There are 4 ways to turn a row about zero (a turn may also mirror it). The second row of each pair is the first, turned, with some noise. The first 36 pairs use one turn. New pairs use 2 turns, one after the other, and a turn may come again.
In the rows, zero is written as 100.
Known pairs, each followed by its turns in order:
[ 60,  79, 126,  87, 116,  85,  60, 120]
[123, 133, 111,  88,  68, 109,  58, 105] | das

[148,  54, 114, 143,  61, 140, 126, 112]
[ 29,  77,  81, 131, 136,  75,  69, 119] | sufot

[ 55,  92, 120, 147, 146,  76,  69,  61]
[ 63,  82, 137,  84,  52, 133,  43,  97] | das

[128, 111,  63,  87, 130, 137,  63,  81]
[104,  65,  96,  85,  82, 127, 159, 124] | ruru

[126,  93, 129,  86, 124, 103, 101,  56]
[112, 113, 127, 131, 132,  75, 116,  87] | sufot

[ 88,  53,  94, 143, 101,  54, 139,  71]
[ 49,  82,  70, 119, 118, 143,  61, 125] | das

[ 77, 118,  68, 117, 105, 116,  61, 134]
[ 75, 129,  88, 114, 113,  88, 154,  97] | ros

[ 82,  98, 116,  85,  59, 108, 129,  76]
[116, 112, 129,  94,  92, 108,  68, 142] | ros

[ 78,  96,  92, 142,  91, 105, 125,  89]
[ 54,  90,  76,  80, 101, 111,  97,  92] | das

[ 83,  93,  58,  70,  95, 109,  62, 123]
[ 88,  97, 105, 127, 117, 116, 155,  81] | ruru

[133, 106,  83,  57,  57, 143, 133,  87]
[119,  99,  76, 128,  88,  35,  71, 136] | sufot

[120,  74, 135, 102,  72, 113, 109,  90]
[ 85, 104,  77,  76,  78, 116,  69,  74] | ruru

[ 98, 126,  97, 108, 102, 100,  78,  87]
[123,  84,  90, 114,  95,  93, 110, 106] | ruru

[ 55,  55, 131,  70, 129,  96,  69, 138]
[ 34, 121,  85, 159, 117, 118, 100, 104] | ruru

[ 99,  71, 120, 105,  73, 113, 108, 139]
[ 98, 144,  63, 103, 106,  77,  86,  94] | das

[ 81,  55, 117, 140, 139,  97,  59,  54]
[ 70,  72, 111, 117,  39, 122,  40,  85] | das

[ 54,  64,  81,  90, 130, 114, 133,  92]
[110,  90, 110, 130,  36,  84, 112, 115] | ros

[148, 147,  54,  75,  84,  98,  71,  72]
[ 98, 122,  36, 102, 153,  60,  67, 101] | ros

[ 94,  86,  73, 125,  86,  56,  67, 121]
[ 92, 132, 123, 117, 116,  83, 114,  48] | ros

[130, 142,  57, 100,  65, 121, 146,  58]
[ 58, 111,  66, 113, 110,  79,  29, 142] | ros

[110,  85,  72, 128,  92,  59,  97, 137]
[ 77,  78, 119,  91,  91, 144,  65, 107] | sufot

[118,  92, 135, 100, 143,  59, 145, 146]
[ 85, 129, 111,  93, 153, 115,  47, 150] | ruru

[122, 101, 114, 141,  86,  55,  79, 126]
[ 81, 108, 125,  87, 129, 116,  96,  40] | ros

[ 55,  61, 128,  89, 121,  88, 115, 143]
[126, 101, 131,  92,  45, 129, 141,  87] | ros

[145, 106,  88,  87, 144,  98, 137, 141]
[102, 122, 110,  61, 146, 128, 104, 148] | ruru

[ 94, 131,  54, 124, 115,  85, 102, 134]
[ 58, 132,  69, 126,  94, 102, 119,  72] | ros

[ 76, 146,  94,  68,  87, 138, 102, 117]
[113, 125,  57, 103, 112,  73, 148,  97] | ruru

[ 69,  80, 104, 108,  66,  71, 109,  64]
[ 91,  89,  83,  98, 120, 149,  67,  78] | das

[120,  67,  65,  96, 143,  64, 141, 140]
[109,  52, 131,  73, 110, 110,  39,  61] | sufot

[ 57,  88, 101, 115,  75, 140, 145, 140]
[74, 64, 28, 85, 83, 89, 98, 83] | sufot

[120, 120, 144, 148,  78, 116, 134, 135]
[ 45, 136,  95,  98, 127,  57, 107,  76] | das

[ 80,  74, 130, 114, 144,  93,  92,  99]
[ 75, 121, 116, 109,  62, 116,  71, 111] | das

[145, 129, 129, 147,  76, 111, 137, 146]
[160, 151,  79,  69,  98, 127,  55, 111] | ruru

[120, 144,  91, 124,  98, 122, 142,  70]
[119, 135,  58, 134, 126,  95,  71,  94] | sufot

[136,  66,  69,  63,  60,  86, 141, 131]
[ 88,  47, 112, 120,  70,  68,  43, 118] | sufot

[101,  92,  72,  56, 119,  84,  74, 130]
[120,  87, 140,  50,  79,  90,  87, 111] | sufot

New pairs, each followed by its turns in order:
[ 52, 116,  69, 121, 136,  81,  82, 101]
[103,  84,  58,  66,  89,  74,  90, 141] | sufot ros

[129, 141, 115, 132, 109, 135,  90,  53]
[ 67, 110,  87, 123, 102, 160,  64,  76] | das das

[121, 135, 141, 102,  71, 109, 118,  67]
[128, 116, 104,  93,  43,  70,  96, 107] | ros das

[103, 106,  87,  71, 142, 104, 110, 127]
[ 86, 106,  82,  99,  59, 133, 124, 103] | ruru ros

[143, 104, 147,  58, 118, 135,  94,  80]
[147,  99, 108,  82,  66,  77,  39, 107] | das ruru

[ 83,  69, 112, 130, 108, 141,  63,  60]
[ 80,  87,  71, 113,  34, 125, 106,  91] | sufot ros

[108,  97, 144, 139,  89,  81, 140,  56]
[101,  55,  78, 142, 117, 136, 105,  54] | ruru ruru

[142, 144,  53,  63, 120, 129, 118,  83]
[106, 109,  56,  86, 155, 107, 109,  41] | sufot ros

[142,  78,  89, 102,  60,  52, 135,  54]
[ 34,  37,  73, 108,  96, 116,  86,  91] | ruru ruru

[116,  81,  54,  91,  71, 130,  75,  69]
[116, 121,  90, 119,  99, 123, 100,  36] | ros ros

[ 82,  92, 118, 124,  86, 122, 108,  86]
[105, 129, 111, 105, 126,  98,  83, 102] | ruru ros

[ 85, 101,  99, 138, 112, 140,  71, 116]
[136, 141, 120, 111, 110,  90,  73, 105] | das ros

[104,  80,  75, 129,  99, 109, 147, 131]
[122, 112,  89,  69, 118, 139,  75,  63] | ros das

[113,  75, 107, 127,  95, 123,  96,  66]
[ 88,  71,  72,  85,  93, 121,  78,  80] | das das

[ 77,  66, 116, 136, 113, 118,  91, 132]
[141,  86, 103,  55, 126, 108,  89,  92] | das das

[134, 141,  58, 112,  62, 128,  93,  89]
[138, 107, 112,  42,  82, 139, 107,  88] | ros sufot

[104, 100,  55, 112, 131,  59,  88, 131]
[ 66,  90,  47,  94,  80, 130, 122,  93] | sufot ruru

[145, 141,  55,  60,  88,  72,  90,  92]
[ 90, 102,  87, 168,  69, 116, 126, 144] | ruru das

[ 99, 130,  98, 147, 139,  98, 146, 108]
[123, 136, 133, 101, 130,  46,  87, 120] | ruru das

[131, 111, 126, 105, 132, 118, 137, 102]
[104,  58,  93,  79, 102,  77, 116, 140] | ros sufot

[ 70, 133,  80,  61, 121, 129, 110,  72]
[113,  70, 114, 132, 140,  76, 123, 131] | sufot das

[130,  53, 129, 139,  99, 137, 107,  54]
[118, 145,  78, 137,  71, 113,  41, 122] | ros das

[ 85, 124, 140,  59, 117,  66, 147, 101]
[129,  46, 108,  72,  73,  84,  63,  64] | sufot ruru

[ 74, 114,  66, 105,  70, 101,  89,  85]
[ 75, 110,  94, 118, 114, 139, 114,  76] | ros ros

[119,  87, 112, 117,  72, 136, 141,  68]
[ 71,  79, 124,  63,  69,  94, 135, 104] | ros sufot

[148, 113, 136,  71, 128,  70, 136, 104]
[ 62, 100,  98, 136, 126, 136, 147, 125] | ruru ruru

[148,  87, 138,  86, 101,  65, 127, 143]
[ 82,  81,  74, 126,  90, 123, 158, 146] | ruru ruru

[ 53, 110, 145, 116,  54, 102,  83, 129]
[107, 139, 118,  86,  96,  44, 117,  56] | sufot ruru

[ 79, 104,  92,  91, 132,  59,  55,  57]
[ 91,  75, 165,  95,  74,  90, 113,  62] | ruru ros

[ 91,  92,  64, 108,  98,  66, 111, 133]
[ 97, 112, 108, 138, 131, 115,  67, 124] | ros ros

[ 83,  64, 147,  85, 117, 126,  87,  60]
[101,  74, 114,  33,  77,  94,  95,  66] | ros ros

[ 64, 139, 100, 107,  57, 130,  71, 106]
[ 78,  42,  91, 107, 146, 102, 113, 106] | ruru das

[147,  99,  89, 123,  56, 103,  91, 109]
[140, 110, 134,  80,  86, 104, 139,  83] | ros sufot

[ 60,  87, 100,  73,  52,  66,  55, 111]
[120,  83,  47,  77, 146,  65, 109,  96] | das ros

[ 91, 142, 115,  64,  86,  69, 121,  78]
[ 70, 123, 126, 132,  64,  92, 133,  89] | das das

[135,  75,  67,  96, 116, 136, 139,  76]
[137, 156,  97, 111, 115, 136, 124,  89] | ruru das

[ 71,  90, 134, 125, 121,  52, 118, 134]
[107, 132,  82, 102, 119, 136, 156, 118] | das ros

[ 89, 126, 141,  96,  78, 125, 134, 125]
[153, 131,  83, 114,  94, 107,  99,  71] | das sufot

[116, 106,  61,  71,  87, 123, 139, 120]
[124,  98,  97, 125, 138,  88, 130,  67] | ros ruru

[108,  68,  57, 131,  99, 136,  82,  84]
[ 83, 116, 103,  88, 121, 136,  57, 133] | ros das

[140,  59,  59, 142, 142, 128, 120,  92]
[127,  50,  66, 122,  87,  79, 165,  69] | sufot ros

[ 75, 146, 108, 112,  61, 102, 124, 131]
[103, 128, 120,  50,  84,  86, 134,  73] | ros das

[ 81, 104, 106,  61, 100,  69, 125,  78]
[ 71,  79, 127, 135, 118,  93,  91, 116] | ruru ruru

[ 84, 135,  75,  53, 144,  87, 110, 142]
[109,  96,  89,  58, 112, 111,  65,  32] | ruru sufot

[129,  66, 101,  67, 105,  58,  96,  53]
[ 36, 107, 116, 125, 126, 101, 108,  56] | sufot sufot

[ 97, 118,  61,  57, 112,  95, 110, 105]
[115, 101,  86,  61, 132,  85,  83,  79] | sufot ros

[ 99,  93,  68,  91, 118,  92,  69, 141]
[106, 134,  91,  57, 101, 101,  96,  65] | das ros

[113, 128, 103,  88, 126,  82, 128,  89]
[ 82, 107, 107, 115, 142, 126, 102, 114] | ruru ruru

